The rows are grouped in 3 ways, from coarse to fine. Each group lies inside one group of the grouping before and may be the whole of it. The rows also spread widely along 9 directions, which tell nothing about the answers.
Known rows, each followed by its group in each grouping:
[ -6 -39 -40  10 -24  23  16  -2  11  24  35  -3  24  28  38 -43  16   3
   6 -47]
kapet pavi fupan
[-27 -19  10 -20 -21 -56 -49 -66  20 -30 -65  91 -33 -18  28  63  42 -24
  44  -7]
leli rotad Nizi
[  1 -42  -1  14  40  44 -17 -45 -20  18  18  17 -16  12  38 -23  17   9
  -4 -39]
kapet ruko sek
[ 36 -13  19 -34  80  74   3 -61 -22  27  35 -14 -10  37  36 -38  -6  -9
 -35 -28]
kapet Somu fosep
[ 21  -1  16  30 -31  -1  -3  19  23 -11 -21   0  10 -11  -7  23   7 -16
  19  10]
leli Lapaz kegu
[ 13  13  -3 -13  25   7  10 -19 -13  17   5   5   0  -8  10 -37 -15   6
  16 -20]
kapet ruko nur
[-10  31 -15 -23 -32  -6  26  49   8  -5   7 -39  16   0 -17  13  14   8
 -18  27]
leli Lapaz Bepo
[-31 -27   7 -19 -31  34   7 -10   8  -4 -32  -2 -21  -8  31 -31  30  21
   3 -19]
kapet ruko ser
[ 21  -9  -7  31  31  -2 -29 -45  -4  23  27  35  -3  33   1 -12 -24 -22
  16 -26]
kapet pavi lafu
[  3  45   3 -39  35   4  -2  -5 -20   3  16  10  25  20  13  12  -7 -16
 -45 -37]
kapet pavi lafu
[ 14   8  -3 -30  68 -18   3 -49 -31  14  -5  34  -3 -31  29 -27  -9  13
  42 -24]
kapet ruko ser
[ 45  42  11  -6   1 -30   2   2  20   2  14 -15  28  10 -33  43 -21 -32
   1  41]
leli Lapaz Bepo
[ 14  13  21  -2   4   5   3  -5  -5  -3   5 -26  18   1  -6  46  11   3
 -26  47]
kapet ruko nur
[ 47  12  42   9  -6   6   0 -11  15 -11 -27  11  11 -17   5   9  -7 -28
  25 -11]
leli rotad Nizi
[   6   16   10  -43    1   43  -12  -25   12   10  -19   44  -28   35
   27  -81  -31  -35  -14 -113]
kapet Somu fosep
[ 32  32  -7 -14 -17 -19  22  22  22   5  16 -11  42   9  -6  10 -12 -24
   0 -10]
leli Lapaz Bepo
[ 12  -7 -36  80  10 -22  -8  29 -29  27  48   6   1  -4 -35 -23 -27  25
  35  19]
kapet ruko sek
[ 38  16  18  18  -9   2  24  10   3   4  -7 -22  35 -16   3  -7  -8  -1
  25  14]
kapet pavi lafu
[ -3  -8 -25 -51  15 -22  24 -30  -5   7   9   1   5 -12  35  -6  31  14
  25   4]
leli rotad Nizi
[-15 -27 -37  48   5  23  -2  39 -21  12  27  10   0  -4  14 -34  13  20
  15 -46]
leli Lapaz Bepo
[ 11   2   5  19  16  66   7  13 -14  25  56 -61   0  52 -23 -18 -15   2
 -62  28]
kapet pavi lafu
[-11  18  14   8 -13   5 -29   4   0  -2   9  -2 -19  32 -38  40  -6 -12
 -48  36]
kapet ruko sek
[ -5   3   5 -20  31   9 -15 -47 -15  10 -24  34 -36  -9  17 -38 -10   1
  22 -30]
kapet ruko nur
[  1  31  43 -38 -20  10  12  -9   7 -20 -46 -32  -1 -19  -7  45  18   1
 -12  68]
kapet pavi fupan

New rows. What belongs after each?
[ 23  39  -2 -32 -47  15  25  30  42   9  13 -35  18  35 -24 -27 -24 -33
 -22 -12]
leli Lapaz Bepo
[ 40  33  66 -62  29  46  26 -42   2 -12 -65 -10   5 -43  43 -23   0 -12
  17 -22]
kapet pavi fupan
[-28  20  30 -14 -38  18   6  32  -5 -24 -43 -23 -14 -24 -10  31  29  21
 -30  42]
kapet ruko sek
[ -7 -36 -20 -34  27   5  11 -50 -11  13   9  19  14 -11  69 -11  42  18
  11 -41]
kapet ruko sek
[ 14   9  15  10 -20   2  -4   1   8   1  -3  -2  -3  18 -15   5  -7  -7
  -2  25]
kapet Somu fosep
[-44 -35 -36 -17   8  -7  19 -13 -28  10  12 -25 -17 -11  23   6  56  60
   9  70]
kapet Somu fosep
[ 11   4 -28  -3   2 -69   9  -2  -4  -2  35   2  40  -3  -3  74  27   2
  13  57]
leli rotad Nizi
[ 34 -13  16   7  20   0   0 -52   6  18   7 -14   5   4   4  15  -2  -7
  27  52]
kapet pavi fupan
[-14  -3 -13  40   4  20  -1  53 -24  -1  11  -6   6 -17  -1  -2  15  22
  -1 -11]
leli Lapaz Bepo
[  7  -3  31  -5  28  60 -12 -19 -17   4  -7  -8 -33  19   6 -23  -2   1
 -27  -4]
kapet Somu fosep
[-12 -14 -16  -3   2 -18  15 -10 -14   7  12 -18  10 -15  12  30  35  31
   4  52]
kapet ruko sek
[ -5   5 -13 -27 -11  26   9   2   6   8  23  -9  28  31  26  -4  12 -14
 -39 -38]
kapet pavi fupan
[-37  -4 -11 -40  -5 -32  -4 -50  -4   3 -36  12 -44 -22   1  -1  18  25
  35  54]
kapet ruko nur
[-17  11 -20  28 -69 -22   8  53  15  -2  12 -12  26  12 -20  15   5   3
 -17  14]
kapet ruko nur
[ -8 -15  12 -26   9  49   4 -19  -5   5   5 -22 -12  25  22  -1  26   8
 -41  11]
kapet Somu fosep
[ 61  34  31  33 -15 -23   3   2  18   1 -15  11  44  -8  -9  12 -33 -31
  32  -2]
kapet pavi lafu
[-54 -17 -17 -29 -19  -9   3 -11 -13 -10 -36  21 -16 -31  40   3  50  35
  12  -7]
kapet ruko nur
[-40  22 -33   9 -29 -41 -13  24  -9   0 -11  30 -18  -4 -21  -9  -7  12
  25   3]
kapet pavi fupan
[ 60  -7  40  20   4  46   1 -19  17   0 -12  19  50   0  48 -12  -7 -41
   5 -83]
kapet pavi fupan
[ 17  23 -19  -1  -2  10  35  45 -13  17  43 -36  35  12  -3 -29 -14  16
 -20  -3]
kapet Somu fosep
[  4 -34 -50  39  57 -33  -7 -16 -42  25  62  32  31   4  32  15  21  24
  18  -9]
kapet Somu fosep
[-16   8 -17  23  23 -55 -30 -20 -27   0  -3  49   1 -13   0  42  10   6
  28  14]
kapet pavi lafu
[ 19 -19 -29  66 -52 -13  23  59   9  13  53 -26  67  14  -2  18  11   8
  -9   6]
kapet ruko sek
[ 30  -5  14  25   6 -11  -1 -26   3   8   3   0  13  -7  -4  14  -5  -3
  25  31]
kapet ruko nur
[ 32  33  -8 -33  27 -48   3 -56   7  23  12   9  10  16 -11  -2 -31 -20
  32  25]
kapet pavi lafu
[ -7 -21 -10  43 -45  19   3  31  11   4  15 -20  17  19  -3   7  12   3
  -7  13]
kapet pavi fupan
[  9   3 -21   2  -8  24   7  17   1  20  50 -14  16  54  -1 -26 -12 -12
 -42 -29]
kapet Somu fosep
[ -1 -14  -8  52 -22  17  -3  21  -4   9   9   7  12  12   7 -15   2   4
   5 -26]
kapet pavi lafu
[-25   5 -45  -2  16  -9   2  15 -30  24  44   1  -7  12  -6 -28  -3  27
  -9  -4]
kapet ruko sek
[ -6  18 -10 -10  -4 -26 -17 -19   1   9 -16  43 -26  -3  -7 -33 -22  -8
  29 -31]
kapet ruko sek
[  8  15  33  -8  -9 -22 -13 -31   7 -12 -45  20  -8 -20  -3  39   4 -11
  14  31]
kapet ruko nur
[ 22   9   5 -19  40   0  17 -25 -19  12  20 -12  29  -7  23  16   8   6
 -11   9]
kapet ruko nur
[ 17 -17 -22   5  -8  25  19   4  10  25  68 -36  39  49  10  -1   7  -4
 -46  -4]
kapet ruko sek
[-26  34 -26 -18 -48 -20   7  40   9  -1  13   1  29  28  -5   9   4 -10
 -35 -21]
kapet pavi lafu
[ 10  66 -32 -46  48 -42   7  14 -30  13  46  13  10  10 -24  -8 -33  -8
 -13 -11]
leli rotad Nizi
[-36  -9 -23 -12 -54  -6  12   7  16   4 -11 -16 -11   4   1 -15  23  18
  13  29]
kapet pavi fupan
[ 38  63  49  -4   8 -52 -15 -21   1 -18 -53  33  16 -30 -18  55 -24 -28
  31  30]
kapet pavi lafu
[-11  49 -23  -9  44  -5  29  47 -60  17  31 -37 -11 -19 -33 -38 -22  52
  -3  50]
kapet Somu fosep
[ 31  -3  29  10  34 -28  -9 -51 -10  -2 -11  10  13 -29   8  64  16   3
  26  60]
kapet ruko sek
[ 11 -59  -4  61   4  52  10   4 -15  25  49 -50   1  26   3  -9  22  30
 -11  55]
kapet Somu fosep
[-12  -8 -20  -7  38 -10   7 -11 -25  12   7 -24 -28 -25  -9   0  24  37
  32  69]
leli Lapaz kegu
[-35 -14  11   5 -39  40 -18  10   3  -8 -28  13 -35   7   8 -20  17   8
 -24 -28]
kapet ruko sek
[-36  10   0 -40 -18   6 -10   1   8 -11 -18 -22 -37  11 -21  34  30   4
 -28  56]
leli Lapaz kegu
[ 50   9  19  -4 -21  45  37  24  22   8  40 -65  37  30  -8  -5  -5 -18
 -36  20]
leli rotad Nizi
[ 68  37  13  34 -55 -47  19  31  43  -3   3  10  95   0  -1  36 -24 -51
  24 -25]
kapet pavi fupan
[  0   9  -1   1 -42 -36  -2  -2  23 -11  -9  18  45  13  15  56  23 -22
  -7  -2]
kapet pavi lafu
[-47  -7 -17  45  17  23   3  53 -63  -5   3 -12  -3 -33   9  -3  34  61
  -5  12]
kapet pavi lafu
[ 17   3  23  18 -41  29  -9  13  23  -5 -13  16   9  26   7  -9  -8 -28
 -18 -46]
kapet Somu fosep
[ 21  39 -10 -42   3 -61  24  -6   6   4  21   0  54  -1   5  42   0 -10
  -3  18]
kapet ruko ser
[ -2   6   2  44  -6  10  -1  30 -21   1  -9   9   9 -15   3 -18  -4  13
  16 -22]
kapet pavi lafu
[-31 -56 -65  38 -14   2  31  34 -26  23  55 -26  19   1  31 -22  45  60
  14  18]
kapet Somu fosep
[-18   4  18  15 -28  32 -14  32  -7 -15 -16  11  -3  14   7  12  16  -2
 -38 -28]
kapet Somu fosep
[ 27   7   5   2   1 -17  -7 -29  11  14  15   0   5  16 -14  17 -13 -15
   3  29]
kapet ruko sek
[ 16  22 -17  33   9   3  -1  25 -17  28  57 -30  -1  31 -49 -16 -37   4
 -21  34]
kapet ruko sek
[  6   8  22  43 -34  32  22  50 -12  -9 -38 -13  14 -40  11 -39   3  24
  28 -25]
kapet pavi lafu
[ 21  -1   2  -6  19  55  19   0  -8  25  48 -47  14  39   0 -23  -8   0
 -48   3]
kapet ruko nur
[ 30 -29  32  75 -37  51  13  38   4  -1  -5 -30  22 -15   5  -7   9  12
   4   2]
kapet ruko sek
